The rows are grouped in 3 ways, from coarse to fine. Each group lies inside one group of the grouping before and may be the whole of it. The rows also spread widely along 9 directions, which tell nothing about the answers.
(in the rows, 128 means zero)
Some rows, each with its group in each grouping after it:
[ 96  94  90 116 137 124 103 184 209  75 148 165 104 146  96 145 120 113
 102 171 147 142 101 152 143] => Femu q_245 kot
[ 93 180 151 109 136 109 140 151 105  91 101  91 139 133 161 114 165 112
 132 127 129 117 152 124  95] => lusif q_652 Rasos
[129 107  73 134 132 110  84 129 163  86 123 141 121 104 124 137 161 145
 128  87 108 100  86 148 151] => Femu q_519 vap
[145 142 144 129 131  98 137 155  89  69 123 129 119 123 131 111 113 149
 145 159 132 118 166 118 120] => lusif q_652 Mutu
[192 192 124  49 119  64 155 139 103  85 129 128 114 139 108 133 146 122
 125 122  93 134 170 173 142] => Femu q_149 zelal
[166 173 129  92 104  93 154 167 151  67  83 116  63 157 104 181 187 108
 132 125 120 125 101 156 132] => Femu q_519 gelo
[120 130 134 109 136 121 120 137 152  95 116 108 132 124 125 107 140  98
 119 151 159  89 131 147 129] => lusif q_837 Gezo
[205 143 145  80 129 153 141  95 116  87 138 108 146 127 147 112 127 142
 133  66 107 127 189 204 156] => Femu q_519 vap
[ 93 170 135  99  64  49 161 127 192 174 126 204 158  72  22 120 135 131
  98 205 100 105 146 122 114] => Femu q_519 gelo
[175 129 168 156 126 141 147 183  87  42 132 112  84 166 129 103  81 128
 153 211 180 141 183 107 128] => Femu q_149 zelal
[ 97 101  92 101 131 125 117 135 185  99 163 185 146 106 110 125 119 164
  90 107  82 159 148 171 150] => Femu q_519 vap
[ 67 164 139 143 104  89 141 147 123 115 106 144 135  82 121 110 150 149
 132 157 117 124 141  92  96] => Femu q_519 gelo
[ 39  84 181 213 111 202 111 103 212 135 111 140 174 106  99  87 143 116
 122 141 165  89 140 102 114] => lusif q_837 Gezo
[148 159 125 117 120  96 130 160 132  85 133 143 123 139 107 134 123 124
 134 142 109 150 158 141 136] => Femu q_245 kot
[170 136 168 170 132 167 103 102  89 100 122  75 179 136 154  82 117 114
 159 107 152  84 182 132 128] => lusif q_652 Rasos
[186 144 157 149 105 139 134  97 116 100 114 121 131 114 111 120 142 145
 162 102 121  99 166 143 142] => Femu q_245 kot
[119 146 140  80 164 158 108  66 119 117 128  71 197  98 190  73 160 121
 123  33 120  84 178 194 135] => lusif q_837 Gezo
[174 189 177 101 108 115 162 134 117 102 121 119 148 162 103 130 129 107
 127 128 101 143 201 161 127] => lusif q_652 Rasos
[ 79 154 151 154 113 107 121 157 138 122 122 130 151 106 113  88 121 111
 142 203 164 108 149  86  96] => Femu q_245 kot
[101 181 119 102 132 102  96  99 137 135 101  89 188 109 144 112 200  98
 129  58  99  74 123 144 113] => lusif q_652 Rasos

New rows, each followed by its group in each grouping:
[ 60 159 148 125 125 124 131 102 130 128 111 120 178  85 145 100 175 143
 127  91 104  97 153 122 103] => lusif q_652 Rasos
[190 186 187 166  80 102 146 125 127 112  82 113 130 159  56 133 146  83
 154 153 123 105 165 116 130] => lusif q_837 Gezo
[101 148 139 106 116 108 133 142 165 120 104 113 140 117 108 113 159  97
 119 175 166  72 119 128 105] => lusif q_652 Rasos
[151 139 197 143  92 156 177 142 129  98 141 155 135 140  96 101  78 143
 128 186 130 168 217 133 124] => Femu q_519 vap
[115 127 123 159 107 102 124 136 121  92 113 151 116  86 114 116 139 167
 147 138 111 115 131 102 125] => Femu q_519 vap
[ 95 179 168 117  79 103 166 120 183 148 109 167 148 102  61 133 168 125
 119 146  97 126 157 128 113] => Femu q_245 kot
[ 86 165 179 139  92 133 152 190 186 112  95 119 111 164  86 136 144  69
 120 217 181 128 126 105  96] => Femu q_519 gelo
[129 169 163 186  98 127 118 116 106 110  77  94 138 108 128 108 176 126
 173 111 127  89 134  87 110] => Femu q_519 vap
[169 136  86 137 128  48 119 209  96  50 139 164  91 151  96 149  85 137
 130 198 107 152 141 111 137] => lusif q_652 Rasos
[140 211 126 155  73  35 104 154 137 151  96 140 160 130  46 125 146  76
 147 180  99 106 128  82 114] => Femu q_519 vap
[174 137 138 131 127 100 135 158 111  68 131 139 114 145 105 120  99 127
 131 164 123 133 171 141 142] => lusif q_837 Gezo
[158 149 111 140  88  66 141 142 131  91 100 165  89  97  74 157 156 156
 142 142  95 110 115 120 134] => Femu q_519 gelo
[197 170 109 132 102  47  93  98  89 146 141 142 204 100  76  90  98 120
 142 139  89  75 179 129 141] => lusif q_652 Rasos
[ 52 155 153 162 108 118 117 174 164 130 134 149 168 135 101 102 108 100
 118 189 132 157 163  91  99] => Femu q_519 gelo
[120 180 140 130 109 113 102 125 139 142 132 118 196 136 112  97 129  91
 129 118  99 136 173 133 124] => Femu q_519 vap
[105 202 160  64 109  58 195 177 101  90  96 126  98 117 120 130 155 128
 120 198 127 124 158 118  86] => lusif q_652 Rasos
[131 111 153 150 132 152 123 172 144  58  94  87  85 153 132 127 143 101
 145 182 208  74 104 114 116] => lusif q_652 Mutu
[131 155 136 152 105 138 103  71 149 129  86 101 159  96 123 123 212 131
 153  30  93  74 113 143 136] => Femu q_519 vap
[ 90 178  51 129 138  11  86 163 115  81 107 165 121 111 109 168 191 143
 126  58  11 159  99 113 137] => lusif q_837 Gezo
[142 102 122 140 138 135 116 155 157  63 128 135 108 150 112 133 117 118
 119 143 137 127 131 150 146] => lusif q_837 Gezo
[105 119 117 110 137 135 117 122 163  95 136 136 139 117 125 115 157 140
 116  93 114 119 138 155 140] => Femu q_149 zelal
[142 150 133  97 126 109 139 180 148  83 157 154 130 163 103 130  88 111
 113 173 120 184 180 155 138] => Femu q_245 kot
[ 83 133 155 155 111 152 106 112 160 146 132 119 193  99 122  66 117 108
 130 162 162  89 157 114 110] => Femu q_519 vap
[176 166 136 188  45  56 144  99 131 140  92 194 129  75  15 141 152 173
 156 146  61  97 141  93 136] => Femu q_519 vap
[110 142 107 157 128  87  78 137 137 114 125 136 169 123 104 110 130 106
 130 124 105 113 139 114 136] => lusif q_837 Gezo
[147 160 159 148 105 113 138 154 125  97 109 113 118 132 103 111 124 108
 156 190 165 106 147 107 113] => Femu q_245 kot
[102 156 124 171 126 118  92 140 135 109 133 137 168 133 117 120 136 122
 146  96  85 155 155 115 129] => Femu q_245 kot
[152 150 177 182  79 107 149  88 112 116  63 121 124  77  83 120 179 157
 175 134 137  38 131  90 108] => lusif q_652 Mutu
[ 40 149 149  94 147 126 122 186 167 103 117  91 147 148 151 101 147  73
 107 185 188 110 126 121  88] => lusif q_652 Mutu
[138 186 135  95 107  82 125 125 115 129 113 106 159 106 122  95 142 106
 134 148 129  94 152 133 114] => Femu q_519 vap
[100 152 179 137 118 132 141 143 125 113 124 120 165 129 119  89 112 117
 131 175 151 117 187 109 102] => lusif q_652 Mutu
[146 183 130  97 105  82 125 118 128 137 117 117 164 104 109 100 147 108
 130 132 114  94 148 142 122] => Femu q_519 vap
[123 110 116 133 119 127 122 147 186  98 157 188 150 151  72 146 110 134
  92 126  79 163 163 160 151] => lusif q_652 Rasos
[139 108 147 106 127 156 140 115 184  94 139 147 140 138  99 123 124 124
 100 116 120 129 166 188 152] => lusif q_837 Gezo
[147 156 206 171 105 167 151  67 105 107  71  86 143  99 133 100 181 138
 167  76 131  71 169 128 118] => lusif q_837 Gezo
[141 124 167 161 122 173 131 117 143  87 110 108 138 147 126 124 149 125
 140  99 133 106 154 141 130] => lusif q_652 Rasos
[124 138 118 123  95  83 121 118 146 137 115 143 149  72  91  95 139 134
 132 173 147  62 120 115 117] => Femu q_519 vap
[139 173 130 103 105  74 126 113 131 140 127 140 182 106  88 108 138 116
 120 136  97  93 163 140 123] => lusif q_652 Rasos
[139 128 137 118 117  87 158 173 103  72 155 177 107 119  97 101  76 167
 121 216 131 152 190 115 127] => Femu q_149 zelal
[154 180 144  67  93  56 178 118  94 128 129 151 147  67 103  85 111 157
 125 187 118 103 189 139 113] => Femu q_519 vap
[126 151 121 137 136 131  94 122 131  98 104  89 140 116 150 118 176 109
 154  85 135  89 114 136 126] => Femu q_245 kot
[151  94 179 159 113 193 156  83 128  96 146 155 153  93 130  95  98 192
 137 103 121 131 207 160 143] => Femu q_519 gelo
[166 142 116 109 136  73 116 167  92  77 125 112 123 126 126 105 103 119
 141 190 162  88 146 121 126] => lusif q_652 Mutu
[141 132 175 172  96 165 141 124 149 101 131 151 147 139  95 116 112 142
 135 124 105 161 189 135 138] => Femu q_519 vap
[ 92 118 135 146 121 124 137 161 153  78 115 148 112 124 113 134 148 142
 122 154 131 122 125 117 114] => lusif q_652 Rasos
[158 131  97 105 132 111 107 149 142  75 130 132 113 138 128 143 136 125
 124 106 111 131 123 166 149] => Femu q_519 gelo
[ 88 173 125 170 117  92  94 116 115 121  79  96 157  99 131 121 205 114
 157  86 109  67 104  89 101] => lusif q_652 Rasos
[120 170 164 138  91 111 155 142 129 102  89 123 110 114 107 122 164 130
 145 153 130 116 140 106 106] => Femu q_519 vap
[148 143 180 139 116 143 155 130 131  88 120 129 134 145 106 117 119 124
 128 137 125 140 189 148 133] => lusif q_837 Gezo
[169 142 125 123 118  92 134 130 129  74 100 128  95 122 102 144 159 132
 135 116 110 101 126 147 144] => lusif q_837 Gezo
[ 99 185 155  97 118  99 175 148 109  82 103 132 107 106 139 135 170 159
 139 118 100 153 163 133 107] => Femu q_245 kot
[151 118 169 134 110 131 177 126 106  69 116 158 102  99 112 122 119 191
 140 148 122 119 180 132 124] => lusif q_652 Mutu
[117 181 146 151  99 104 126 145 154 115 110 142 144 146  83 142 157 108
 140 118  87 153 150 120 123] => Femu q_245 kot
[195 132 176 101 109 122 182 155 113  61 113 126  85 138 101 122  99 135
 136 215 182  98 172 144 124] => lusif q_652 Mutu
[171 130 133 148 121 138 112 158 158  79 146 147 128 172  96 143 107 110
 133 130 110 166 164 154 154] => Femu q_245 kot
[141 145 125 134 106  86 129 139 134 115 141 172 145 100  81 114 106 144
 134 166 107 130 165 127 135] => Femu q_245 kot
[ 67 131 150 137 134 141 117 154 147 109 127 106 163 128 142  88 125  99
 117 178 174 100 146 113  98] => lusif q_652 Rasos
[136 164 135 179 102 109  89 148 145 123 113 120 160 150  91 124 132  83
 147 139 120 119 135 107 126] => Femu q_519 gelo
[ 90 121 112 136 127 108 115 145 149 100 132 154 132  97 118 110 129 142
 130 157 137 113 131 118 121] => Femu q_245 kot
[ 87 143  98  99  98  71 115 121 188 164 154 194 192  81  66  99 119 131
  93 157  88 120 151 140 131] => Femu q_519 vap
[103 163 172 178  83  94 142 120 143 139  96 148 156 105  62 105 139 114
 140 179 124  93 160  85 110] => lusif q_837 Gezo
[145 176 128  78 126  66 145 158  98  99 137 129 136 113 126 102 105 123
 131 182 133 126 172 138 119] => Femu q_245 kot
[162 151 132  56 121 106 142  89 150 116 102 109 141  95 117 122 181 126
 121  93 131  50 128 184 132] => lusif q_652 Mutu
[187 128 101 139 110 105  96 145 177  86 119 140 107 163  64 159 153 101
 131 118 115 105 104 149 164] => Femu q_149 zelal
[ 95 190 155  49 103 118 167 139 188 135 121 136 153 138 100 126 161  97
  90 129 104 154 165 179 117] => Femu q_519 vap
[155 169 210 102 102 132 210 163  70  67 104 104  83 119 146  87 102 148
 150 231 189 129 200 117  93] => Femu q_519 vap
